All rows are made from the same 15 directions, up to rounding. Whole rows:
In the rows, 128 means zero.
[[ 83 125 130 140 148 181  82 153 180 144 103 171 131 158 158 140 124 141
  162 106 198 171 134]
 [137 138 138 120 137 198 102 187 160 122 148 119  88 145 123 118 160 115
  186  94 230 123  69]
 [120 121 157 174 153 166 106 141 125  95 137 108 164  53 164 137 131 110
   44 116 115 106 182]
 [141 167  98 109 136  99 138 138  82 157 119 150  66 179 121 127 108  67
   92 141  84 146 191]
 [127 114 137 169  98 135 155 101 146 132  93 162 147 102 159 136 162 132
  119 151 138 133 118]
 [129 167 109 107 124 194  68 131 174 164 102 184 120 128 114 143 129 175
   98 120 128 160 135]
 [106  89  75  97 147 132 121 137 130 138 110 116 158 150  82 126  83 149
  118 117 101 152 140]
 [128 110 151 146 115 118 144 109 125 133 144  78 143 100 145 115 167 108
  140 150 165 105 117]
 [111 142 149  89 114 117 175 172  94 141 134 164  98 157  98 144 192  90
  114 117 147  95 141]
 [148 108 112 156 123  84 162  77 136 154 117  82 124  93 195  85 157 112
  121 140 133 119  94]
 [108  90  93 138 118 140 110 151 123 151 142 128 134  73 162  73 171 107
   91 149 153  96 154]
 [114 112 131 107 146 154  89 135 147 124 162 197 147 184 162 149 143 216
  168 101 145 126  67]
 [136 132 181 158 130 160 119 100 121 149 143 106  80 131 153 185 179 140
  154 100 149 158 140]
 [133 143  88  99 161 101  96 133 102  85 194  74 118 142 152 109 109  99
  135 125 158  95  83]
 [174  62 100 122 135 138 142 109 104  95 170 108 134 103 134 131 121 162
   93 138  92 120 122]
 [115 162 122  98 118  68 157 109 104 139 127 151 110 178 127 146 152 126
  152 121 117 116  88]
 [ 74 154 127 126 122 104 142 151 172 111  72 182 157 147 122 128 115 139
  180  94 159 130  69]
 [126 172 171 145 152 116 105 103 121 134 136 127 179 193 146 148 101 143
  138 137  99 123 114]
 [157  86 112 107 123 101 119  66 156 119 137 109 139 146 110 129  51 206
  195 157 102 182 114]]

Rows cut short, each followed by the rest of it:
[137  90  74 164 131 177 112 155  91 121 132 151 115 157 126 137 134 135
 136 108]
[102 133  97]
[ 99 132 148  38 147 102 103 108 154 160 175 145 122 161 148 143 156 183
 134 124]
[174 132 141]
[136  68 182 127 141  78 213 128 127 117 117  86 119 147 110 130  96 124
 184 108]
[124 153 151]
[118  99  98 114  88 106  86  82 129 161 161 151 138  67 156  94 164 190
 118 179]
[109 111 146]
[ 77  90 131 148  99 149 119 104 132 157 120 162 167  75 152 155 218 179
  99 123]
[133 111 129]
[116 120 129  57 130 120 139 120 106 130 167 136 116 162 101 176 163 141
 110 134]
[148 125 146]
[ 99 174 147  99 112 136 113 140 127  73 135 142 142 135  62 189 121 134
 154 121]
[152 121 108]
[125 100 194  91 128 117 172 122 129 110 153 147 155 114 115 173 166 182
 103 110]
[117 105 139]
[134 131 153 115 120 120 141 168 143 132 115 179  89  96 112 108 120 158
 132  92]
[ 92 127 155]
[148 179 231 170 109 120 114  81 128 141 144  99 123 139 132 160 137 152
 198 139]
[120 136 125]
[154 106 135 153 112 131 156 119 141 143 112 138 104  84 151 114 161 158
 128 103]
[106 126 102]
[ 91 102 145 124 132 118 127 158 153 183 111 167 108 134 155  89 146 147
 160 105]
[145 140 162]
[ 75 119 143 122 143 119 106 159 121 158 134 185 105 158 159 129 140 133
 142 111]
[136 142 191]
[111 115 109 147  89 174 108 126 120 163 100 136 110 122  79 151 149 121
 146 152]
[135 165 170]
[ 83  47 111 180 125 158 187 135  89 147  81 156 152 141 133 187 206 136
 104  76]
[102 136 116]
[135 194 188 129 126  90 147 125 117 162 108 118 115 120 106 130 137 137
 118  88]
[ 56 108 134]
[ 91  95  65 180 124 151  65 129 105 133 139  82 113  75 151 107 137 102
 143 127]
[145 136 145]
[143 149  93 119 117 132 102 149 113 145 125  73  91 105  62  96 100 110
 149 116]
[100 130 129]
[126 112 145 143 133 198 115 131 136 125 129  89 176 134  91 169 160 159
 135 101]
[150 121  73]
[136 163 121 111 136 120 134 117 133 142 112 138 101 143 137 139 126 106
  97 127]
[127 145 144]
[120 139 168 112 122  91 130 144 111 136 155 138 158 100 123  95 139 144
 101 137]
[ 85  73 156]
[142 189 131 105 136  85 139 105 121 125 140 103  72 111 157 139 157 102
 109  98]
[134 114 100]
[181  90 146 197  77 161 160 111 139  86 118 146  96  70 143 132 144 130
 171 160]
[147 144 109]
[137  88 159 142 149 167 110 141 166 159 130 133 161 115 159  93 121 171
 114 124]
[127 132 154]
[110 102 135 194 137 130 120 123 122 130 100  92 172  68 134 115 112 149
 114  92]
[ 61 121 133]
[165 117 176 165 146 145 129 138 117 101 158  83 136 115 137 119 106 121
 136 125]
[115 114 135]
[113 159 123 104  76  87 134 130 157  84 108 184 123  70  88 119 110 155
 162 143]
[126 116 108]
[ 81 129 134  96 135 156  88 155 131  87 153 149 183 189  78 169 100 145
 175 142]
[179 129 116]
[169 140 112 107 136 132 107 131 164 120 137  95 144 127 115  72  68 130
 140 157]
[140 126 103]
[153 121 119 135 146 176 121 154 147 202 109 102 105 167 132  86 146 121
 143 104]
[147 143 105]
[ 95 143  94 156 122 128  55 137  94 120 152 166 180 120 135 111 119 169
 123 133]
[ 63  85 106]
[144 120 187 153 139 130 162 106 143 108 122 114 190 130 152 139 119 116
  97 159]
[137 118 142]
[137 144 129 107 116 142 154 166 149 168 101 130 118 112 106  85 167 105
 105 117]
[148 102 113]
[ 74 187 185 151 112  87  85 129 117 121 155  96 143 124 133 117 132  88
 201 155]
[175  99 143]
[165  98 125 138 127 150 144 120 128 116 126 128 131 104 120 134 118 155
 100 124]
[ 89 134 129]
[163  91 204 135 146 174  81 171 100 134 216  74 144 128 101  93 104 151
 153 151]
[113  99 196]
[ 99 103 117  57 148 166 103 210 160 142 136 166 175 142  80  78  94 127
  84 151]
[162 111 195]
[154 149 128 138 127 126 108 143 129 154 121 113 101 128 119  74  72  81
 125 171]
[112 146 201]
[155 126 123 185 111 149 141 164 121  82 116 183 174 105 150  87 114 102
  93 164]
[105  81 108]
[156 140 124 148 123 152 118  86 130 138 125 115 130 121 144 152 148 146
 106 132]
[114 137 101]
[137  81 156 159 116 167 149 154 165  64 103 118 164  86  81 131  69 130
 162 141]
[154 150 144]
[103 106 145 141 128 106 131 111 152 123 101 108 160 103 113 126  83 147
 153 128]
[114 154 157]
[100 138 165 106 138  99 126 106 126 106 143 111 138 125 118 169 109 129
 128 134]
[135 141 177]
[118 126 153  85 141 112 153 142 138 118 134 128 163 143 104 132 124 141
 114 120]
[134 108 124]
[122 126 114 119 113 106 140 153 102  84 133 122 163  80  81 109  99  99
  83 157]
[ 93  88 162]
[120  30  87 130 123 107 124 130  90 164 176 146  96  82 184  81 176 167
 111 127]
[ 92 110 170]
[126 112 156 116 116 140 136 141 140 133 144 147 158 146 120 121 157 159
 158 136]
[156 103  93]
[ 95  81 144 103 127  78 128 127  85 171 195  96 138 170 144  98 181 150
 193 136]
[145  86 113]
[132 156 161 120 145 103 148 145 151  61 135 148 157 107 152 125 105 124
 110 114]
[141  92  96]
[129 159 123 160 129 125 115 123 137 118  98 168 138 107 150 128 108 146
 102 110]
[ 76 128 118]
[133 109 154 110 121 118 133 143 130 125 148 169 120 140 123 120 120 163
 155 134]
[118 126 146]
[ 87  55  79  97 169 116 109 153  94 147 162 124 151 151 141 108 115 142
  94 115]
[101 122 178]
[167 188 123 140  85 121  91  80 113 213 134 152 111 178 148  89 154 123
 143 211]
[106 125 127]
[200 154 135 112 104 104 149  86 162 143 145 144 129 104 190  65 153 128
  89 197]
[147  92  90]
[125 113 116 120 115 102 133 110 128 134 128 135 101 109 133 125 127 144
 144 130]
[117 144 143]
[151 107 129 160 118 226  82 182 102 121 161 120 107  79 100 122 151 105
  92 140]
[136 113 183]
[ 97 164 111 130  92 103 108 154 130 129 108 141 116  74  91  92 126 117
 152 126]
[116 106 128]
[114  98 120 176 127 142  95 142 107 126 144 156 132 121 154 123 144 183
 169  89]
[ 87 113  88]
[118 132 124 150 124 128 147 152 148 130  80 141 130 146 119 105  93  85
 151 139]
[149 150 143]
[110 170 164 110 127  84 155 154 103 150 138 104 118  89 128 103 185  90
  84 100]
[114  63 139]
[159 196 116  96 111 125 137 130 133 132 109 149 124 156  87 125 122 117
 113 141]
[113 113  85]
[113 159 128 135 164 135 103 141 145 119 103 133 131 150 130 144  78 133
 128  84]
[109 154 128]
[123 117 101 197 152 133 107  94 138 100  96  98 198 119 170 120  63 109
 101 150]
[104 146 128]
[102 168 138  99 122 106 164 133 143 130  99 127 131  69 117 147 199 140
  77  60]
[123  84  73]
[136 171 126 149 102 166 109 150 117 117 114 193  86 139 112 156 138 116
 136 130]
[123 139 132]
[126 166 125  69 158 126 100 136 195 162 119 195 147 161 176  88 107 161
  85 134]
[151 131 130]
[129 144 136 137 132 119 130 167 132 134 121 109  98  79 129  81 126  95
 118 103]
[124 108 148]
[108  99 111 152  98  87 127  77 108  88 146 124 172 114 139 144 128 159
 172 163]
[119 115  85]
[145 147 122  79 158 139 109 186 138 138 162  95  94 115 119  75 130 113
 112  90]
[152  94 115]
[143  93 105 107 104 156 140 134  80 162 156 132 105 140  97 140 191 126
 101 149]
[119 113 146]
[126 129 119 105 119 118 127 105  86 108 151 149 160 169  91 174 117 144
 109 163]
[ 87 122 142]
[ 85 165  92  95 105  68 131  96 132  53 132 128 144  70 120 162 138 124
 123 127]
[156  99  72]
[126 132  93 155 147 107 118 134 139  96 113 165 112  95 180 113 105 162
 124  68]
[ 82 125  78]
[139 137  88 118 148 164  48 136 118 102 188  86 116 130 127 121 104 137
 149 127]
[153 122  98]
[141 125 158 145 150 128 131 156 129 128 142 140 147 145 160  94 120 134
 128 115]
[114 101 116]
[169 188 132 125  79 162 128 148 165 217  81 114 120 123  76  50 165 104
 143 159]
[146 105  85]
[ 77 118 128 139 149 146 102 215 158 123 125 152 185 118 150  53 131 118
 140 101]
[175  71  94]
[142 186 117 147 141 126 144 108 114  89 109 124 127 144 150 169 124  67
  76 131]
[132 127 107]
[141  91 123 156 114 137 118 107 137 149 135 122 128  91 166  97 143 142
 128 155]
[132 132 143]
[148 151 121 177 137 143  99 136 142  88 111 186 112 126 172 119  61 115
 123 142]
[106 157 156]
[ 61  85 113 166  99  86 140 107 137 139  76 132 198  51 119 113 135 170
 128 115]
[ 76 116 130]
[128 124 143 104 162 159 109 123 146 123 146  94 165 148 115 159 128 177
 124  87]
[135 126  83]
[114 149 142 155 121 105  89 119 127 108 132 140 109 122 131 130  76 142
 186 132]
[105 153 155]
[163 155 110 105 120 129 114 111 142 126 144  97 117 126 117 109 121 127
 140 148]
[149 122  84]
[137 133 116 141  88 136 106  91 145 128 134 136 141  94 142 118 151 142
 139 180]
[155 122 107]
[137 163 129 100 129  96 146 124 130 154 127 100 118 119 127 104 154 114
 109 114]
[126  99  99]
[137 154 188 122 124  91 183 159  83 135 136 135 160 188  99 116 138  84
 122 152]
[ 99  75 138]
[ 78 120  90 136 127 107 142 100  80 197 119 108 113 198 165 148 208  64
 130 143]
[171 136 131]
[ 97  96 123  91 164 128 112 213 137  99 150 146 140 116 110  83  82 137
 125  90]
[130 105 159]
[132 114 133 119 138 161 128 121 127 139 127  95 190 144  96 141 125 128
  84 151]
[124 122 140]
[133 165 147  95 122  91 162 120 121  82 138 144 107 126 126 159 128  93
 106 143]
[148 119 141]
[129 107 106 105 127 134 132  82 123 157 141 113 109 144 149 162 173 133
 111 143]
[159 153 133]
[ 50 106 115 169 120 106 140 136  88 113 108 104 176 140 106 161 161 113
 177  94]
[131 106  80]
[129 136 146  77 112 124 127 109 102 149 182 114 113 156 111 158 196 142
 138 146]
[162 104 112]
[ 99 131 117 141 138 103 141 166 142 102  92 108 167 118 108  82  64  67
 132 142]
[142 121 150]
